Each new row is followed by what is left after taking away its nearest point in the smallest flat space through zero that holds the last named rows.

K_126 (3 x 13):
[[ -2 -16  -4 -20  26 -45  14 -25  -4 -16 -54  43   3]
 [ -6  16  -8   0  11 -34 -28  -6   0  -1  -7   0   3]
 [  6  -5 -21  15  18  -8  55 -20   4  16   4 -40 -21]]
New rows:
[ 43  21 -26  10   6 -28   4   3   1   4  -5 -19 -25]
[ 44  10 -10   1  -8  -4  -1  15  -1  -5  -7   5 -17]
[ -9  52 -31 -21 -39  19  15  17  16 -12 -29  40 -20]
[ -9  59 -40 -13 -34  12  19  13  18  -5 -21  21 -26]
[-21 -61  -4 -49  -8   2 -36 -38 -15 -20 -19  20 -40]
[-20 -48 -13 -33 -11   9 -35 -34 -11  -6   8 -17 -48]

K_356, 3 rows:
[[ 25  -8  24 -35 -35   1  17  37  10  -8  15  28  28]
 [  2 -11  13 -19  -2  -3  58  57  41 -19 -36  19 -18]
 [-12 -25  -6  16 -52  16  42  43 -29  81  56  62  34]]
New rows:
[  2   2   6  -4  39 -16  -3  16 -12  17 -21   4 -39]
[ 13   2  13 -15  23 -15 -14  15 -20  19  -3  11 -20]
[  6 -15 -45 -11 -12 -10   3   6 -11   4  -4   7  39]
[  3 -12 -47  -9  -1 -12   3   2  -5  -6 -17  -2  28]
[ -3   1  10  63   2  -1   1 -63   4 -24  33 -63  60]
[ -3 -10  18  52  -8  -1  45 -19  26 -25  18 -41  54]
[ 20  22  17  22 -32   0  25 -31   8 -17  63  -2 -10]
[ 13  22  13  27 -20  -2  37 -26  18 -22  45  -7 -26]
[ -2 -32 -24 -63  17 -24  25  -1  26  26   0  13 -10]
[ -2 -27 -28 -58  21 -24   4 -22  14  28   8   3  -6]
[  1 -63  27  -7  -3 -16 -21  35   8   7  38   6  -5]
[ -7 -58  19   3  15 -18 -28  20   9   1  25 -10 -20]

K_30, 3 rows:
[[ -5  20  24 -57 -10 -48 -45  57   6  29  16 -49 -50]
 [  8  44  72 -70   5 -21  -5  60  17   6  -6 -34   1]
 [-19  22   1 -25   1 -44 -40 -18 -36  51 -11 -15 -18]]
New rows:
[ 16  -6  54  -6 -10   8   9 -17 -31  15 -45  -6  12]
[ 18 -30  27   9 -21  10   1  -3 -18   5 -24 -13 -15]
[ 32  -4  12 -13  26 -23 -14 -28  50  -2   7 -24 -21]
[ 31  -5   8  -4  29 -17  -8 -44  44  -2   1 -14 -10]
[ -5  12  32  37   8 -24 -32  33  22  14  36  -4  67]
[ -8   3  15  49   6 -25 -37  22  17  17  39  -1  60]
[-56 -52  33  -2  -5  10 -30  42 -18   7 -13   6  18]
[-56 -55  28   6  -4  15 -26  34 -20   5 -15  12  23]

K_807, 3 rows:
[[-32 -17  31  24 -45  33 -13   4   1  19  -4   0  -4]
 [ 15  10  20  22   5  18   2 -13  15 -21  47 -13  54]
 [-17 -12 -19 -18 -34   7  14  -4 -29  32  15   5 -26]]
New rows:
[-27  16  28 -37 -40   0  11  28   4 -33  23   2  -7]
[-19  21  24 -40 -25 -10  10  30   8 -41  14   3  -8]
[-33  33 -15  18  30  42  -9  31   4  -3  35 -17 -23]
[-32  33 -20  13  35  36  -9  33   3  -3  26 -15 -31]
[  5 -33 -20  -3  39   1 -30  25  31  16  -6  27  -5]
[  2 -35 -19  -1  24  13 -24  18  24  23  19  24   4]
[ 37  37  39   9  11   4  32   2  38 -29  -2 -14 -11]
[ 23  27  27  -3 -13   8  39   1  19  -6   1  -9 -34]
[-21 -29  11  28 -28   9   4  34   4  -3  -8 -34  42]
[ -8 -23 -17   4  -9 -14  15  33  -6  -3 -12 -30  27]
[ 30  42 -10  31  36  -3   7 -31  11  36   6  39 -24]
[ 19  36   2  40  19  10   2 -30  12  43   6  39 -24]

K_358, 3 rows:
[[ -1   8   4   4  13  26   7  16   3   6   5 -35 -25]
 [ 13  30 -11  -4  12  42 -11  31  23   0 -39  35  -3]
 [-56  14  18   2   2 -26  14  16  19  46 -49 -12 -37]]
New rows:
[ 47  26  -9 -19 -14  17 -20 -36   6   1   5 -21 -19]
[ 29  25  -4 -20 -19  -4 -18 -39   9  13 -10 -13 -21]
[  2 -41  38  -9  31   0 -58  27 -13 -22 -32  12  28]
[ -6 -44  44  -6  33  -2 -51  27 -16 -16 -24 -11  16]
[-39  -2 -28  42   2  -7  24  19  48 -50 -37 -53 -41]
[-17 -12 -38  38  -8 -16  13   2  40 -72 -24 -20  -8]
[ -6   6 -33 -27   6   1  13   3 -16  39 -38 -12 -12]
[ 11  -3 -38 -27   3   2   9  -8 -26  23 -17 -10   3]
[-16 -19  37 -47 -46  17   2  10 -17  34 -27  19 -17]
[  3 -25  33 -46 -44  31   0   6 -25  19  -4  10 -10]
[-27 -37  15  21  51  43  27  10   2  -3 -36 -17  13]
[-22 -48  12  19  41  25  23  -6  -5 -12 -27  -1  32]

K_935, 3 rows:
[[-34 -62 -30  24   4 -44 -28  -9  -2  22 -30 -51  -8]
 [-17 -12  10  49  -2 -20 -57 -13 -12  90  32 -15 -23]
 [-50 -63  32  12  33 -59 -88   1   5  47  24 -58  -5]]
New rows:
[  4  -9 -26  20  10  -2  -3   5  53   0  -1 -30  52]
[ 12   8 -18  22   7   9  -1   5  51   8  11 -17  50]
[-34   4 -10  -1  46  -9 -21 -16  -3  40   0  17 -43]
[-26  11 -15 -18  45   0   2 -12   1   8 -12  25 -35]
[ 56 -37   4  -2  17  14 -45   3 -15  19  -3 -63  -8]
[ 71 -16   0  -9   9  33 -21   4 -15   3  -6 -44  -5]
[-17  16  -9  -9   3   1 -15  11  21  17  31 -13 -26]
[-14  14 -22 -13  -1   4   1  11  22   1  16 -13 -24]
[ -5  -1   5 -27  -6  16  52 -13  26  -4  19  27 -34]
[-18 -21   5 -19  -1  -1  32 -15  26  11  19  10 -37]

K_622, 3 rows:
[[  0  28 -16   6  10 -13  90   1  -8 -10 -27  42  29]
 [-12 -18 -16  -7 -19  62   8 -14 -12   8  26 -21   6]
 [ 39  38  -4   3 -29  36  54  30  35  -5 -47  36  10]]
New rows:
[ 14  40  11  32  32  28   1  15  12  24 -14  25 -30]
[ -4  26   6  30  41  25  -3   0  -6  26   6  13 -28]
[ -8   8  28   4 -38  21  33 -39  23 -32 -41   9  -6]
[-21  -5  33   3 -25   0   7 -48  12 -31 -25  -4 -12]
[-32   4   3  40 -11 -15   7   1  -1 -24  36 -39  -7]
[-17  16   5  41 -20  -9  14  13  13 -26  20 -29  -8]
[ 21   1  36  23  -6   2  -6  20 -13  28  -5 -36  -4]
[ 14   2  30  24   0  -2  15  14 -22  26  -4 -30   4]
[ 15   0 -27 -18  34   3   8 -20  17 -19   5  17  41]
[ 20  -4 -21 -19  29   7 -16 -16  24 -17   7   9  32]
[ 34 -11  -1  41  22  26  -9 -26 -36  41   8  22 -30]
[ 39  -4   1  43  24  16  -4 -21 -32  39  -1  30 -30]

K_89 (3 x 13):
[[ 13 -35 -40  25  -4 -13  17  29 -41  11  18 -32  12]
 [ 20   9  29  14  25  29 -38  18  -4   8  16   5   0]
 [ -3   5   5  -7  35 -19 -13  -9   5 -24  -6  -4 -16]]
New rows:
[ 10  16 -22 -15  -2   5  23  39  18  24  14   1  12]
[  7  21 -17 -21  15  -4  15  32  24  11  10   1   3]
[-22  25  14   6 -36  -1 -37 -29   4  19 -16 -16 -22]
[-16  12   1  15 -26 -10 -36 -19 -12  17  -9 -30 -22]
[ 11 -36  31   4  -7 -77   3  -2  38  -8  -9  13  20]
[ 22 -36  39  15 -12 -57  -7  11  32   7   2  15  28]
[ -2 -12  35  -9  10   1  36  16  -6  -6  40   5  30]
[ -7  -9  35 -15  15  -6  37   9  -1 -13  35   6  25]
[ 15  -2 -51  -2  12 -44 -45  41  34  13  52  34   5]
[  6   5 -48 -12  -5 -42 -36  29  47  15  44  44   6]

K_398 (3 x 13):
[[  1   0 -50  36  65 -40  15  23 -39 -11  42 -15  20]
 [ 53 -62  63  -6  -3 -40  18  -6 -14  -4  48  20 -39]
 [ 45  35 -48   9 -24   2 -14  14   3 -17  -8  -7  55]]
New rows:
[ 11   2  -1  37  -2   1  15 -25   0  26  14  23   9]
[  3   6  -1  35  -4   7  13 -27   4  28   7  22   8]
[-44   0 -20 -24  -3 -18  36  31   2  -2  -3  27   0]
[-20  -3 -14 -27 -19 -21  34  31   5  -6  -1  31   5]
[ 40 -13 -17  18 -21  38 -33  50 -24 -31  39 -18   9]
[ -2 -18   0  11 -12  52 -31  41 -18 -18  27 -18 -16]
[-17  32 -37  26   9   0 -11  27   4  27 -30  40   2]
[  5   8  -8  20   1 -12  -6  23   3  26 -16  49 -14]

K_210 (3 x 13):
[[ -1   7   6  37  10 -65   8 -17 -14   5 -13  24 -10]
 [  6  41  17  31   8 -16 -47  -3 -10  16  -3 -30 -35]
 [ 16 -10  25  -1 -21  -4 -15   7  -8  41  16  -3  48]]
New rows:
[ -4   4  -1  -2  50 -24 -13 -38  27  11 -13  -4   6]
[ -3  -3  -2 -15  44  -5 -12 -32  31  12  -7  -8  17]
[ 10  -2  -7 -16  15  14  23  25 -18  -2   1  28 -37]
[ 17   1   6 -10   8   7  10  27 -23  17   6  23 -24]
[ 35  -9  31 -15   5  11 -36 -36 -15 -77 -38   9 -26]
[ 43 -21  43 -17  -7   5 -36 -33 -19 -56 -30  15   6]
[ 30 -19 -46 -25 -11  15   4 -26  -6 -16 -28 -26 -18]
[ 37 -17 -32 -12 -16  -7  -4 -28 -14   4 -25 -23  -4]
[ 12 -26  15  15 -12 -26  17  -4  27  46   9  24  30]
[  3  -7   1   9   1   2   6  -2  36  20   3   3 -12]

K_581:
[[-13 -12  15 -78  10  16  41 -35  18 -32   4  39  -1]
 [-12  50 -46 -54  38  45  44 -24  -5  27  -7  19 -74]
 [-34 -15 -31 -70  21 -19  52 -10 -87 -12 -18  54 -36]]
New rows:
[ -2  50  28 -24 -14  35   3 -22  14  42  12  20   9]
[ -6  31  29  -8 -23   9  -6  -8 -19  37   7  21  22]
[-40  14  57 -44  15  30  27 -24  -2 -42   8  -7  20]
[-35  27  37   3  13  20   5   0 -26 -16   2 -30   9]
[ 15  67   3 -39   1  -4 -28  -5   5  11  40  15  52]
[ 11  63  -5 -33   1 -15 -29   3 -20  14  35  17  49]
[ -9  -1 -40 -28  32  26  15 -12  14   1  -3  -7 -13]
[ -6 -19 -27  -3  18   6  -3   1   7  -6  -2 -15  12]

K_143:
[[ 42  37  -9   0  35   0  38 -29 -27 -48 -17 -34 -27]
 [ 43  30 -29 -10 -36 -50  29 -44   0 -33  33  24  -8]
 [ 55  19 -34  26 -52  43  47 -54 -33 -89  43 -32 -12]]
New rows:
[ 23  22 -34 -15   6 -27 -11 -22   6  34 -21 -23 -16]
[ 12   5 -33  -3 -12   3 -19 -15   5  33 -11 -29  -8]
[ -4  27  29 -25 -31 -34  15  36 -41 -37  -1 -39  26]
[-15  19  33 -25 -34 -33   6  45 -36 -25  -1 -34  31]
[-21 -11 -36 -13  42   7  16 -30 -31   2  22 -33  33]
[-27 -15 -37 -17  32  -6   9 -28 -22  13  28 -19  38]
[ -5  -9  34  14 -42 -34   3  31  29  18   2   9  30]
[ 11   4  33  19 -20 -19  20  22  12  -6 -11 -17  17]
[ -2  41 -17  43  29  20  17  14  40 -32 -27 -39 -25]
[-13  30 -21  38  -2  -1   3  17  57 -12  -7  -9 -12]
[ 30 -28  26 -25   3 -21   6 -20 -37   6 -32   7 -19]
[ 22 -41  25 -18 -16  -5  -1 -16 -35   7 -21   9 -11]

K_399:
[[-65  61 -10  52  40 -52   6  31  50  40 -16  -6  29]
 [-46  73   6  24  45  25  17  18  -3  24  12   0 -22]
 [-48  32   6  28   2 -48  67  66  -1 -11   8  -7 -11]]
New rows:
[ 25  -6  24 -38  10   1 -38  12  -4   8  20 -33   7]
[ 11   5  25 -29  13 -12 -24  27  -1   8  21 -35   6]
[-46 -43  -8  26  40  52  -4  -2 -19   1  25 -39  16]
[-43 -59 -10  26  28  31   1   4 -14  -6  21 -41  25]
[ -3   4   2  -8  17 -24  51 -30  21   8  12 -15   2]
[  6  -1   2 -15  16 -11  42 -41  17   8  13 -13   0]

K_738 (3 x 13):
[[ -9  20  19  50  -2  -4 -49 -33 -37 -31  18  42 -10]
 [-90  -8  -9  50 -44 -23 -31 -57   9 -52  -5  18 -22]
 [-38  18 -14  11  35   3  28  26  14  -2   4  26 -17]]
New rows:
[-28  -7  -8  -2 -16  17 -42 -15 -41 -46  22  22 -25]
[-10 -13 -16 -34  -4  23 -12  13 -25 -22  15   1 -18]
[ 38 -56  39 -21  -2 -19  -3 -26  21  11  -9 -19   6]
[  7 -36  34   1  25 -18   5 -15  21   1  -1  13 -10]
[-12  12  28  34  12 -32 -19  46  -1 -31   1  11   3]
[  0  -2  25  14  -3 -33 -13  45   8 -22  -7 -13  12]
[  3 -56   5 -18  -6 -16  10   9 -40  46 -39 -46  29]
[-25 -34   6  15  16 -16   3   9 -50  29 -27  -7  13]
[ 29  18 -45  34 -53  26  14 -15   5 -12  -6 -19   1]
[ 28  29 -46  37 -33  30  23  -1   4  -9  -1  -6  -3]

K_296:
[[ 74 -31 -10   8  37 -50   3 -20 -10 -74 -34  24  27]
 [ 24   9  46  43  13 -49   0  -8 -44  -7 -23  43  16]
 [ 35  -7  34  59  22   5 -14 -37 -32 -19   8  -9 -23]]
New rows:
[ -9  27   5  18 -44  17 -37  -4   0 -22  -9  30 -12]
[ -3  21  -7   8 -41  16 -36  -3   8 -32 -11  27  -9]
[ 14 -28  13   5 -77 -16  22 -11  -6  37  38 -28   9]
[ 30 -36   6   2 -69 -27  24 -14  -5  19  30 -23  17]
[-14 -24   3  -7  29 -19  11  41 -23  22  30  14  50]
[ -5 -32   0   3  35   1   5  26 -20  13  42  -7  34]
[ 31  41  14 -26 -10 -10  -4 -36 -10 -37   9  49   0]
[ 13  44   8 -33 -19  12  -6 -33   0 -22  22  33 -11]
[-16  32  27  19  30  12 -45   4  28  -1   8  29 -47]
[ -9  25   9  -2  32   1 -40  11  40 -15  -2  35 -33]

K_179 (3 x 13):
[[  4  17 -47  -4   3 -14 -60  12 -36   7 -46  26   9]
 [-22  32 -19 -34  15   5   2   5  15   5   4  10  14]
 [-23  24  30  -7 -36 -58   5  46  10 -39  38   8  14]]
New rows:
[ 41  10 -18  38   3 -22  37  28 -24 -31  11   2   7]
[ 35  19 -32  22  20  -3  42  18 -16 -19   7   3  10]
[-22  21  -8   9  27  18 -16 -12 -30  -4 -26  42   2]
[-22  11  19  18  16  12   7 -10 -19 -15  -3  31  -3]
[ 11 -37   3  -7 -16 -18 -19 -17  -8  -7 -33   4  42]
[  1 -29   8 -21  -9 -10   0 -19   9  -6 -18   0  45]
[-23  14 -28 -26  -1  28  -3  -4  29 -32 -27  -9   3]
[-11  -5 -11  -3 -16  17  -4  -1  20 -41 -25 -15  -5]

K_323, 3 rows:
[[-34  15 -83 -18  11 -63 -42  -3  29  22   5 -18 -31]
 [  8   9 -21 -11 -13 -13 -36 -41  20  -6  -3   1 -42]
 [  6 -28  13  42 -16  41   0  -7  25 -10 -16 -23   4]]
New rows:
[ -3  -3 -10 -12   0  -5   4  12  -5  13 -21  15  34]
[  4  -4  -9  -9  -8   1  -6  -5   3   7 -25  14  21]
[-11  -6 -35  -4  -6 -10  12   5 -32  -1   0   0  31]
[  1  -9 -26   0 -17   3   3 -15 -25 -10  -5   1  18]
[ 24 -45  14  41   6   1  17 -22  15 -27 -17  11   4]
[ 13 -29  -5  17  19 -30  15 -13   4 -17  -7  20   3]
[-18 -19  -1   1  -6 -39 -22  -1 -21  30  10  12 -59]
[-14 -32  20  19  -8 -15  -5  11 -24  26   6   8 -40]
[  2 -17  10   4  54  32  17  18 -10   5  28   0   1]
[  4 -13  -4  -1  48  24  -2  -2   1   3  27  -1 -20]
[ 26  18  -2   1   0 -29   8  40   6  -7   2   1  11]
[ 33  14   1   8  -9 -19   0  25  16 -13  -3  -2   0]

K_508:
[[-30   3  18  -4  38   8  59  -2   3  13  42  10  22]
 [ 13  19   1 -40  12  47 -37 -25 -21  30 -18  15 -37]
 [ 38   1  -7  25 -70   7 -34 -36  14 -26  13  15 -12]]
New rows:
[-34 -30  14  -2 -34  29 -34  20  -9  20   3  16  19]
[-39 -32  15   0 -29  25 -26  24  -8  19   6  14  24]
[-29  34  33  21  13  -3  15   9  33 -24 -31   9   7]
[-20  38  32  16   5   8   1  -2  30 -21 -34  14  -3]
[  0 -12 -15 -13 -31  13  16  30  15  43 -29   3 -19]
[ -2 -13 -12  -6 -36  13  28  24  20  39 -13   8 -12]
[ 32 -36   6 -29   2 -19 -26   7  20   1 -43 -29  13]
[ 26 -30  18 -28   5  -2   1 -14  25   5  -6 -12  20]
[ 39   8 -41 -24  30  28 -21  13 -28 -25  37 -31  13]
[ 38   5 -41 -15  25  20 -13  15 -23 -32  44 -32  20]

K_239 (3 x 13):
[[ 47   8 -18  22  31  -7  13 -12   2   4 -38   3  -1]
 [ 31 -23  -8 -30  -4 -54 -23  42  29 -38   1   8 -14]
 [ 13 -12  11  13  30  13  -2  30  13  21   1 -23 -12]]
New rows:
[-38   1 -23  -9  18  -4 -41  10 -17 -43  22   3  -7]
[-22   7 -27   9  37   7 -31   2 -20 -30   6  -2  -7]
[-11  11 -18 -24  26 -28 -27  -4  33   1  11   7  33]
[-16  16 -15 -14  32 -12 -21 -11  27  14  10   2  35]
[ -6  -4  23 -14  -4  14 -36  14  -3  24  12 -39  -9]
[ 11   7   6 -13  -8  -1 -29 -11 -10  10  -9 -21  -2]
[-24 -40  10 -13  22  29 -41  13 -38   1 -34 -23 -30]
[-17 -32  -2 -17  12  15 -38  -5 -43 -13 -45  -8 -24]
[-21  24  30  24 -26 -13  15 -37 -35  34  30  25 -15]
[ 11   9  27  20  -7 -35   6  -6 -15  26  22  19 -27]
[ 20  -8  34 -38 -31   1  41  -8  13  32  30   8 -26]
[ 34  -4  27 -32 -23  -2  46 -15  12  32  17  11 -25]

K_872, 3 rows:
[[ -4  -8  34  -4 -14  12  -3  27 -22   6 -61  -1  21]
 [  3   5 -17  -1   3  19 -29  33   5   6  43  80  -6]
 [ -7 -38   3  -7  -9   0   3 -16 -46  13 -55  16 -36]]
New rows:
[ -8  49  53  66 -18 -32 -59   7  42  18  21 -27 -24]
[-11  27  49  62 -21 -32 -60  -3  17  26   0  -9 -49]
[-14 -45  11  -2  28   7 -36  -8  12   0  11   3 -45]
[-13 -32  26   0  26   9 -35   6  23  -4   5 -15 -19]
[ -5   4   0  47 -18  -8 -14   1   5  -6   9  14  -1]
[ -6   1   3  47 -19 -10 -10  -4   1  -6  -2   4  -2]
[-38 -27  15  11   7 -28 -34  20   6 -19  32 -16  -4]
[-39 -33  19  10   4 -27 -33  20  -3 -17  18 -15  -7]
[ 11  13 -42  12 -18 -13  32  14  40  16  34   8  35]
[  6  -9 -33   8 -25 -12  35   8  12  23  -8  10  20]
[ 13 -39  23 -29 -60  10   6  24  15  14  -6 -39 -16]
[ 15 -35  10 -28 -55  11   1  23  23  13  21 -22 -23]

K_634, 3 rows:
[[-34 -22 -42 -16  27  -6 -13  -2 -24 -33  -6   0  24]
 [-37   2  31 -37 -36  19  27  -1   1 -21  -7  31  -3]
 [ 39  20  13  27  53 -18 -29  -7  20 -22   2  34  48]]
New rows:
[ 10 -44 -11  19  32  19  25 -42  17 -29   2  -7  11]
[ 11 -40   2  17  14  25  35 -40  21 -18   3  -9  -3]
[-11   6  -5 -24   5  -5  56   8  37 -27  10 -49   0]
[  2  11  -3 -14  18 -10  48   7  42 -28  11 -44   9]
[ -8 -27  10 -19  29  43  14  -5  -5  25  19  22   9]
[  1 -26   6 -11  32  40  11  -4  -4  33  21  14   6]
[  8  13  36  20 -13 -24   6 -21  22  49  13 -11  26]
[-23  -3  12   2  -7 -23   5 -21   4  28   8 -12  34]
[  9 -23 -16 -20 -10  30 -19  -3  27 -46 -14   3   7]
[ 24 -19 -13  -9 -15  29 -18  -1  32 -28 -11  -9  -6]

K_454 (3 x 13):
[[ 36  44  -4 -15  22  13  39 -17 -13  27 -20  15  10]
 [ 44  10  16 -48 -23 -35 -26  38 -14   3 -25  46  29]
 [ 21  28  -1  17   7 -58 -36 -18 -20  17  22 -15  33]]
New rows:
[-34   4  29 -14 -28 -41  -4   8 -20 -36  34   5 -11]
[-24  23  24 -17 -13 -20  27  -5 -22 -24  24   8 -15]
[ 17   6   3  37  16 -23  -8 -28   8 -16  35  -2  -8]
[ 23  -2   8  13   7  -5   3  -9  12 -22  16  20 -14]
[ -6  26  38 -38  33   3   6   5  34  22  43  -3 -21]
[ -9  19  40 -38  27  -4  -4  11  35  18  46  -3 -20]
[ 33 -11 -35 -14  32  43 -26 -33  23 -18  17   5  35]
[ 31 -19 -33 -17  25  39 -34 -25  25 -23  17   8  35]
[-41 -42 -36 -13  -2 -15  39  34 -39  37  22 -42 -37]
[-18 -26 -32 -27  -3 -30  35  39 -49  46  14 -28 -22]
[-23 -35  16 -35  -3 -26  37   5  15  41   1  22  42]
[-33 -35  12 -20   3 -25  37  -7  16  41  11   8  39]

K_769, 3 rows:
[[-14   5 -83   1 -12  -3  16  50  67  -5 -62  28 -31]
 [ -6  12 -56   7  37  19  45  60  30 -61 -47  79 -37]
 [-27  49  15   8   5 -16  53  37   8 -34 -23  43 -18]]
New rows:
[ 12 -28 -48  35  -5 -26 -43 -49 -14 -42   9  34 -48]
[ -5   0 -20  37 -24 -48 -29 -49 -14 -32   9  24 -45]
[ 29 -26  19  30  -7   1 -13  20  35  21  20   6 -25]
[ 25 -17  30  31  -5  -2  -4  22  30  15  21  12 -26]
[ 40  23  52   3  23   9 -56  -3   8   6 -22  -5   9]
[ 34  29  37   4  20   6 -48  10  23   3 -37   4   1]
[ -5   2 -45   0  -2 -20   7 -11  16 -40 -46   7   4]
[ -1   1 -13  -1  -2 -22  -1 -31  -7 -33 -23  -8  17]

K_73:
[[  8  -4 -15   2 -20  -4 -27 -36 -38 -14   8  44  -9]
 [-21  34  26  18  35  10 -40 -37 -66  10  30  44  -7]
 [ 13 -51 -31  17  23  18  -8  14 -22  39  11  18  26]]
New rows:
[-10 -11  29  41  32  43  32  24   4 -12  32 -21  41]
[  1 -10  15  31  -8  29  23  -2  -1 -43  25   0  26]
[ 34 -15 -40  27 -21 -40  35  41  29  10 -39 -12  15]
[ 14  24 -11  35   1 -37  11  15  -9   9 -21  10   4]
[-36 -14 -21   4 -40   6 -15 -21  20   5 -16  17  35]
[-47   2  -4   7 -22   9 -13 -16  20  12 -12   8  35]

K_716:
[[ 15  32  19   0 -19 -15 -18   6  -2 -26  14  34   4]
 [ -9 -26   6 -19 -28  20 -19  23   3 -36  15  48  16]
 [ -9 -21 -11 -22  27  39  10   9 -11  39  -8  -9  32]]
New rows:
[ 25   5  37  26  38  -8 -63   4   5 -14   3  30  -6]
[ 12 -23  23  26  48   3 -51   1   8   0  -6   8 -10]
[  7  17 -37  -1  14  22  63  30  32  -5  -2   3  48]
[  9  22 -34  11   1   2  60  24  39 -25   1   3  29]
[ 22   1   7  -8 -26   6  10  -5  -2   8  19   9   5]
[ 19  -6   2  -4 -23   5  15  -9   0  12  15  -2  -1]
[  2  15 -17  -1 -47 -33 -11 -59 -12 -63  10   5  50]
[ -5   0 -29  -8 -23 -14   3 -61 -17 -30  -1 -19  61]
[ 20   1   0  16 -10 -43  19 -11   2 -13 -33  24   7]
[ 14 -14  -5   6  -2 -25  22  -5  -1   0 -36  23  20]

K_82, 3 rows:
[[ -5 -36   6   3  45   2 -15 -13  33 -35  -8  14  26]
 [ -6  10 -24  14  29 -20  19 -18 -32  11  12  -8  18]
 [ -3  25   6   4  16 -35  16  -2  -8  56   5  -4  17]]
New rows:
[ 35 -30  37  30  17  24 -38  33  31 -41  41  -3  15]
[ 34   0  23  36   8   7 -17  31  -5  -5  52 -16  12]
[ 34 -21  10 -17  23  -9  33 -33   8  -4  40   8 -12]
[ 37 -16  15 -21   6  -4  31 -26   9   0  39   7 -23]
[ 12   6  20  31  -5  41  37  16 -19  15  22 -17  37]
[ 12  -4  28  28  -3  46  29  18  -4   5  17 -12  38]
[ 33 -37 -40  -3  31 -30  43 -15  23  29  31  34 -32]
[ 37 -38 -36  -9   7 -15  37  -6  27  19  28  34 -48]
[-12   9  11 -35  21 -34  -9  38  -3  -2  11   1  38]
[-10   8   1 -36   2 -18 -10  40 -15 -20  13  -3  23]
[ 16  32  16  28  16 -32  -5  14  23 -33   4 -43  42]
[ 19  37  14  25  -7 -21  -6  21  16 -37   5 -46  26]
